The rows come from 4 hidden closed curves, with some noise, and rows from the same curve form a group. Each curve winds through 8 dimensions. The rows are also pushed far along 5 directions, which tell nothing about the answers.
Known rows, each followed by its group:
[-11  17   9   1   8 -25   1  12  13   5  14 -12   6  -6 -16   8   5   2
   3  -5  14 -16  17]
J_196
[ -4  16  -6  -6  -9 -15  -4   7   4   2   6   8   1  -2   3  -5 -14   1
   9   3   2 -23  32]
J_496
[ -4  -5  -5   0   1  13   0   0 -10  -2  -5   4 -14  16  -2  -7   7  10
  -1   4 -10  16  -9]
J_196
[ -7 -12  -6  38 -32  -9   3 -19 -18  -8  16  16  17  20  35  -5   8   1
   3  -3  25   7 -11]
J_196
[  9  -6  -2  23   5   5   8 -14  -6  -2  -9  -5  16  -9  29  -7  -6  -5
   0  14  -3   7 -21]
J_496
[-12   6 -15 -11  -3  -8 -13  -6   2 -15 -33   6 -18  -4   7 -15 -10   9
   1  18 -11 -16  -3]
J_496
[  0  -3   3  -1  -4  -5  -6  -5  14  17   4   2  -5  -4 -12 -17  -7  13
  -7  16  -3   4  -9]
J_196
[-11  31  -9   4  43 -14  -5  18   2  -5  -3  -5 -11   5   6 -14   8  14
  13  16 -13  -8  19]
J_196
[  3 -15  -1 -10  -5   4 -17  -8  -2 -12 -28   3  -4 -10  -5 -10 -11  19
 -15   5  -3   1  -4]
J_196
[ -3  14   0  10   7 -10  13  -3  -2   7   9 -18  24   6  13   2  -2  -2
  11   5  16   7   3]
J_918
[  2  13  17  21  10   0   4  29  -3 -13  13 -16   1 -20  -6  17   2   3
   6 -26  -6  -5  15]
J_929
[  1  -2   0 -27  -6   5 -10   0  15   4   3   8  -8  -2 -21   5 -12  -9
   9 -16  -1  -8   2]
J_929
[ 10  -8   4   3   7  10   9 -11  -2   6   9  -8  21   4   9   8   8 -11
   0  -2  10  16 -15]
J_929
[  9  -6   3  -4  11   6  15   4  -2  -8   3 -18  14  13 -10  22  24 -14
  -7 -11  11   9   2]
J_196
[ -7  -2   7   0 -12  -9   2  -7 -17   1   7   9  10  -2   8   9  -3  -2
  -3  -6  11  -6   8]
J_496
[  2  42  10  22  54   8  -5  59 -12 -30 -16 -31 -22 -22  13  12  11  21
  13 -17 -37  -8  30]
J_918
[  3   2 -14 -27  -1   1   2  15  19   5   1   5 -22   9 -24   8  -3 -19
   8 -11  -5 -14  18]
J_918
[  1  -4  -2  45  18  -6  -8   1 -29 -27 -22   9   3  -7  52  -1  -7  11
   6 -10   0  -3  -6]
J_929
[  3 -21  -1  44 -15   1  -6 -38 -22 -18  -1  19  26   1  52 -17   7   4
  -7  13   9  10 -35]
J_196
[ 13   9   3  11  41  -7 -14   0  -7 -48  -4 -12  42  32  17  13  48   8
   0 -21  27  -3  26]
J_929
[-30  20  -2   0 -18 -32   8  10 -10  20   6  -3 -13 -12   1  -3 -10  13
  -7  23   9 -14  23]
J_496
[-18 -15 -25   8  -1 -27 -18 -18  -9 -31 -23  20   0   1  19 -14   5  18
 -13  15  27 -13   4]
J_496
[ -2  -9 -10   2  -2  10  12   4  -1   8  11   5 -12  -6 -16 -10 -12   2
   0  10 -10  12   1]
J_496
[-17  18 -13   9  -5 -25  -4  18 -12   2  -7  -3 -11  10  21  -1  -6  20
   6   2  20 -10  29]
J_196
[ -4   8   9 -15 -11  -1  -9 -12   0   8  16   1  20   1   0  -1   3   5
   0   0  14   2   6]
J_918
[ -8 -31 -14 -38   1  12 -14 -33 -12 -15 -26  33 -10  18 -24 -10 -10   3
  -7   1  -2   8 -13]
J_196
[  4   7 -15 -21  12   2   2  13  14   1  -9  -2 -13 -11 -14  -7  -8  -2
  -2  15 -14 -12  21]
J_929
[  3   3 -16   5  26 -18  -9   1  -6  -8  -4  14  10  12  23  -4  -4   4
   7  -4  19 -13  29]
J_929
[  0 -21 -13   7 -24   2   5 -14   2 -11   0  13   2 -18  -1  -5 -21 -11
   0   0   3  -5  -9]
J_496
[  6  -8   5 -22  45  13 -29 -23 -16 -32 -46   5   8   9  10  -8  20  20
 -16  11 -14   9 -19]
J_918
[ 10   8  15  18  18  27  -6  11  -2  -8 -15 -14 -15 -23  13 -11   3  12
   0   8 -44  15 -33]
J_196
[ -5 -26  -6 -15 -14  11   1 -16  16   4  -2   6 -17   6 -36  -5  -2  -6
  -4  -1  -2  16 -36]
J_496
[  1  -2  -1   2   0   2   3 -10  13  10  -5  -1  -4 -19  -1 -14 -15  -5
   0  20 -15  -1 -22]
J_196
[ 12 -10  15  -7  14   5  16   0  -3   1  14 -14  24  14  -5  38  23 -30
  -2 -33  24   9  -5]
J_196
[ -3  -3  -6   0 -14   7  -3  -6   1 -10   5   7   4  -3  -7  -6 -16   1
  14 -10   0   1   1]
J_929
[  8 -13  -3   7  -8  -3   2   0   3   9   8  14  -6   3  13   7   7 -16
  -5  -6   7  -7  -5]
J_918
[  7 -10   2   0  13  14  14  -1  -9 -16   3  -7  15  11 -11  22   0 -20
  14 -32   6  10  -3]
J_496
[  8  39   5   0  -3   0  22  51  35  38  37 -32 -14 -32 -17   6 -10 -14
  14   4 -18 -13  32]
J_918
[-14  20   2  25 -10 -16  11  14   2  33  24  -8  -5 -18   6 -11 -32  11
  19   7   2   2   3]
J_918
[ -5  16   0  -2  -3   8  14  30  -3   2  12 -12 -19 -11 -12   7   4   1
  -1   3 -20   0  20]
J_496
[ -6  18   1   3  12 -22  -2  17   5   8  18  -2   2  -5   3   1  15   9
  -8   9  11 -15  31]
J_196
[ -1   9   6 -15  22   5   7  18   5  -2   1 -16  -4  -7 -25  17  -9  -8
  13 -22  -3  -1  11]
J_929
[  6   9   6 -17  13   9  -1   2   3  -7  -3 -12  15  -4  -5  14  -6 -12
  15 -19   1  -2   4]
J_918
[  5 -18  -2   9  23 -20  -8 -21  -1 -11   1   9  35  11  17  13   3 -12
   5 -25  46  -3  -3]
J_496
[  6  10   0  -3  24  13 -16  -1  -3 -25 -32  -8  -5   2  13  -8  13  12
   0   9 -23   1 -11]
J_918
[ 27  -8   1 -40  34  32   6  12  14   1   8  -3  -1  17 -34  17  25 -22
  -6 -15 -14  11  12]
J_918
[  8 -24  -5  18 -21 -13  12 -20  -9   5  18  16  27  13  34  18  11 -29
  -7 -12  41  -5  -4]
J_929
[ -2  -5   2   3 -11   2  15  -3  12  16   4 -11  -3 -27 -21 -12 -14   0
  -9  24 -14   5 -14]
J_496
[-26 -21 -27 -34 -40 -13   6  -9   3  15 -14  29 -46   8 -32  -8 -20  -7
  -9  17   0 -13  -1]
J_929
[  8 -11   1  -4  -9  14  -9 -13   5   8   7  13   2   3   7  -7  -1  -4
  -1  -1  -1   9 -18]
J_929
[-10  -2  -6 -14  -5   1 -17 -25 -10 -13 -29   9   2  -1  14 -12 -14   9
   4   9  -2  -2 -17]
J_918
[ 50 -20  16 -35  38  59  35  21  32   1  18 -34  11 -17 -69  34  13 -53
  -3 -30 -35  23 -10]
J_496
[ 11  -5   0 -27  21   1 -16 -20  15 -18 -13  -1  25  13 -12   2  13  -5
  -1  -6  12  -5  -2]
J_929
[  8  17   2   6  10   7  10   5   9   3  11 -22  20   0   1  -1   1  -3
  13   4  -2   7   4]
J_918
[ -3 -44 -14 -41 -18  16 -14 -49 -17 -18 -25  38   2  10  -8  -9   2  -3
 -26  13   5   8 -23]
J_929
[-12  -4 -18 -12   4  -3   7 -18   0  -1 -10   9  -8  14  -8 -15   3  -3
  -1  26  -5   3 -10]
J_196
[-22  -8   2 -13 -29 -22   3 -25  -4  11  -8   8   2  -5 -10  -2 -18  -2
  -6  13  15  -9 -11]
J_496
[  4  21   9 -56  13  -2 -12  14  32  28  14  -7  -6   0 -36   9   5  -7
   0  -4   1 -13  24]
J_918
[-20  -4   3 -12 -24  22  -4  -7  -7  -3  -7   2 -27 -11 -33 -22 -11  26
  -5  18 -31  21 -26]
J_929
[  6   3  -5  22  16 -14 -20  -4 -17 -35   1  16  28  16  38   1  15  11
   6 -17  25 -14  29]
J_918

New rows. What belongs after each?
[-12   9   5 -37   4 -12   0  10  21  10   5  -6 -17  -8 -49   6   3  -2
  -6   2  -4 -14  12]
J_196
[  7  31  20  -6  59   2 -17  40   2 -22  -1 -25  -2   3 -17  14  33  23
  -1 -21 -13  -2  33]
J_929
[  0  -7 -12   2  -6   0 -23 -16   2 -20 -22  17  -3  10   7 -23 -10  17
   6   5  -2  -5  -6]
J_196
[  8  -6   6 -12 -23  15  -3  12   9  15  12   5 -16  -7  -8   8  -1  -9
  -5 -15  -6   0  -1]
J_196
[-14  -3   7  -3  -1  -5  -4 -16 -15 -11 -25   0   1 -16  -2  -6 -16  12
  -5  13 -10  -3 -15]
J_496
[  6 -16   1  35 -18  -1  10  -8  16  12  17  -5   8 -13  15   2  -3 -16
   5  -9  16  10 -38]
J_496
[ -3  25   5   6  22   7   5  50   8  -1   5 -25 -30 -28  -9  16   0   0
  11 -19 -22  -4  14]
J_496
[ -2  -3  -6 -12 -29   1   8  11   9   5   6  -5 -12   7 -18  11   0  -8
  -1 -10   8  -3  10]
J_196
[ -7  24  19   6 -17 -30  16  41  34  55  64 -18  -8 -15 -23  23   6 -13
   4 -19  28 -12  27]
J_496
[  7   0  -2   3  16   7   1  18   7   3  21   2  -3   2 -10   6   0  -4
  11 -21   4   5  13]
J_496
[ -1   2  -4 -33 -25  -3  10   4  20  21  17   7  -8  -4 -36   7 -18 -22
   6  -4   0 -16  20]
J_496
[  1 -35 -10 -10   0  42 -16 -44 -31 -39 -40  29   1   8   1 -25 -20  15
   0   6 -29  29 -42]
J_918
[-10  28  18  43  -8 -27   6   9 -10   4  17 -19  20   0  33   6  10  10
   8   0  17  -7   7]
J_496
[ 17 -12   4  14   9  23   9   8   0   1  20   3   5 -13  -4   2 -11  -9
   7 -18 -10  15  -5]
J_496
[ -5  29  -2 -42   7   0  13  25  29  33  16 -24 -15   1 -43   3   1  -7
   6  12  -9  -2  23]
J_918
[ -7 -21 -10   2  -9 -13  -4 -31   6  -3 -11  10   8  18   2  -8   6  -1
  -6   9  24   5 -30]
J_496
[  4   3   7   6  27  28 -11   8  -9 -26 -25 -13 -14   3 -10 -12   8  26
   1   1 -36  22 -19]
J_196
[ 13  21   6  14  21  13  12  44  15  -1   8 -22 -18 -19  -9  13  -7 -11
  18 -21 -28  -6  13]
J_918
[ 20   1  10 -19  35  31   4  -7  -3 -29  -3 -23  37  28 -14  21  28 -15
  10 -26   0  22  -3]
J_918
[ -9 -31  -9   2 -17  -5 -11 -35 -16   0 -10  31   2   3  24  -8  -6   0
 -13   6  19   7 -28]
J_496
[  5  -5  -2 -61 -10  14 -11   1  23  24   9  17 -22  13 -35   8   8 -19
  -7  -7  -5  -6   6]
J_918
[-25   6 -14 -17  18 -13 -26  -2 -15 -38 -46   7 -24  10   4  -9  15  29
 -11  14  -4 -11   5]
J_496
[ 13 -28  -8 -36  22  15 -19 -44   9 -27 -34  21  11  15 -15 -11   7 -11
  -8   8  -9   0 -29]
J_196
[ -6  10  -4  35  12  -8  -3  -9  -5 -20   5   5  13   2  23 -18   3   9
  12  10  -4  -2  -6]
J_196
[-29  46   3 -17  12 -56   3  34  27  39  29 -16 -14   4 -21  14   5   1
  13  -1  30 -32  45]
J_196
[  2  -6  -5   8  -2  -4  -2 -17   8 -11   2  -1  22   6  -4 -12  -2   4
   5   5  12   2  -4]
J_929
[ -9  20   6  27 -12 -25 -16  -8  -2  16  14   5  19 -10  41 -16 -12  20
   8  12  20  -9   2]
J_918
[ 21  16  17   2  29  14   3  36  13   5  -2 -38  -1  -9 -10  15   8   3
   1 -16 -13   9   8]
J_196
[-13  30   1  22  14  -8 -19  19  -6   0 -11  -1 -25 -17  33 -25   6  35
  -4  31 -27  -6   1]
J_196
[  9  -4  -5 -38  32  51 -17   8  -6 -27 -38   6 -37  -9 -34 -16 -15  16
   3   2 -64  16 -11]
J_918
[  4  -6  -8 -17  -4  17   2   0  -3  -8  -5   2  -7 -10  -7  -3   7  -1
 -14  14 -14   4   4]
J_929
[-17 -23 -20  -2 -20 -17 -19 -42 -13 -19 -11  41   8  25   8 -24  -4  16
  -4  14  23  -4  -4]
J_196
[  7  19   3 -23  46 -20 -11   3   8  -3  -6  -9  21  30   1  13  25  -3
   3  -8  21 -14  28]
J_496
[-27  23  -7  10 -22 -42  -1  25   0  28  26   3 -13   2   5  -1 -13  22
   6  -1  32 -16  41]
J_196
[  1   6  16   2  -1 -23  -2 -10   1  11  26  -5  38  25  22  28  31 -16
   0 -26  51  -6   8]
J_918
[  0  -5 -15 -40  14   0  -9   9  13   6   7  19 -17  17 -30   3   4  -5
  -1  -9   6  -6  27]
J_496
[ -6  18  -7 -32  11  -7  22  25  24  26  17 -19 -18  11 -39  14  17 -19
   0   9  -1  -5  21]
J_196
[ -9  16  -8  -6 -19  -8  11  16  23  36  23  -4 -23   1 -23 -16  -9   4
   5  23  -8  -3  13]
J_496
[ -9  -4   0  14  -1 -12 -10   1  -1  -5 -17   8 -21 -10   7 -14   3  17
 -14  18 -12  -7 -12]
J_918
[  4  -2  -9  16  10   3  -6 -10  -5 -32 -16   5  12  -6  15  -9 -11   0
  13  -3  -6  -7  -3]
J_196
[-12  -1  -1 -15  -2  -3 -11  -3   2  -1   1  17 -15   0 -18  -4  -9   5
   4  -7  -4  -7   3]
J_196
[ 14  18  -1 -37  30  13  13  34  16 -10  14 -22   4   9 -42  30  15 -24
  12 -30  -3  -6  44]
J_918
[ 16   0  14  27  37  17 -15   3 -20 -29 -34 -16  14 -22  30  -3 -11  21
   3 -11 -16  12 -15]
J_196
[  3 -12  13   0   9  10 -12  -1  -2  -9 -14   5 -16 -10 -13  -5   6  14
 -16   2 -21   6 -18]
J_929
[ 11 -19  -1 -31   7  35 -19 -31  -9 -37 -25  10  19  -4  -7  -4  -2   0
  -1  -9 -12  12 -21]
J_929
[ 12  13  16  39  38 -10  -6  -1  -5 -32  10 -16  45  28  31  20  30  -7
  24 -40  28   0  -1]
J_196
[-15   3  -4  26 -20 -14   7  11   8  23  30   4 -14  -4  -1  -6 -13   6
  12  -5  15   5  -3]
J_496
[ -8  33   5  40   0 -14   1  19 -13  10  13 -13   8 -12  52   2 -10   9
  22  -6   8  -4  10]
J_918
[-10   4  13   1 -19   4   5  -6  -4   2  -6  -9  -6  -7  -8  -3   0   6
  -6  13 -17   4 -19]
J_496
[-17  -3 -15 -12 -28  -3  -9 -13   0  -2   0  18 -10  -1 -10 -17 -23  10
   8   7   3  -4   2]
J_929
[  0 -26 -20 -24 -20  16  -3 -23   3 -21 -26  16 -12  -2 -28 -18 -16   0
  -8  16 -17   0 -10]
J_196
[ -3   8  13 -18  10   0  10   9  14  19  17 -17   1   1 -40  11  -2  -5
   5 -11   2   7   4]
J_918
[ 18 -13   4  40  -5  -2   5  -7   3 -15   3  -3  21   0  24   1  10 -11
  -1  -9   7  -1 -15]
J_929
[  9  -7  12 -12  11  38  19  -2 -12  -9   1 -20  10   1 -18  19   6 -15
   6 -17 -16  28 -20]
J_918
[ -7   2  -8  47 -28  -7  -2 -24 -17 -23   9   3  39  -7  49 -16 -17   8
  18   1  23   2  -7]
J_929
[ -4  24  11  20  28 -15   6  20 -19 -14   1 -20  18  -7  20  13   9  10
   4  -6   8  -8  27]
J_496
[ 20 -31 -14   2  -2  16  -9 -39  -5 -27  -9  31  26  14  22  -8   2 -20
   2  -6   6   0 -18]
J_196
[ -4  -2   6  15 -25  15  11   8   4  32  -2 -14 -28 -26  -2 -16 -19  12
  -8  26 -27  21 -34]
J_196
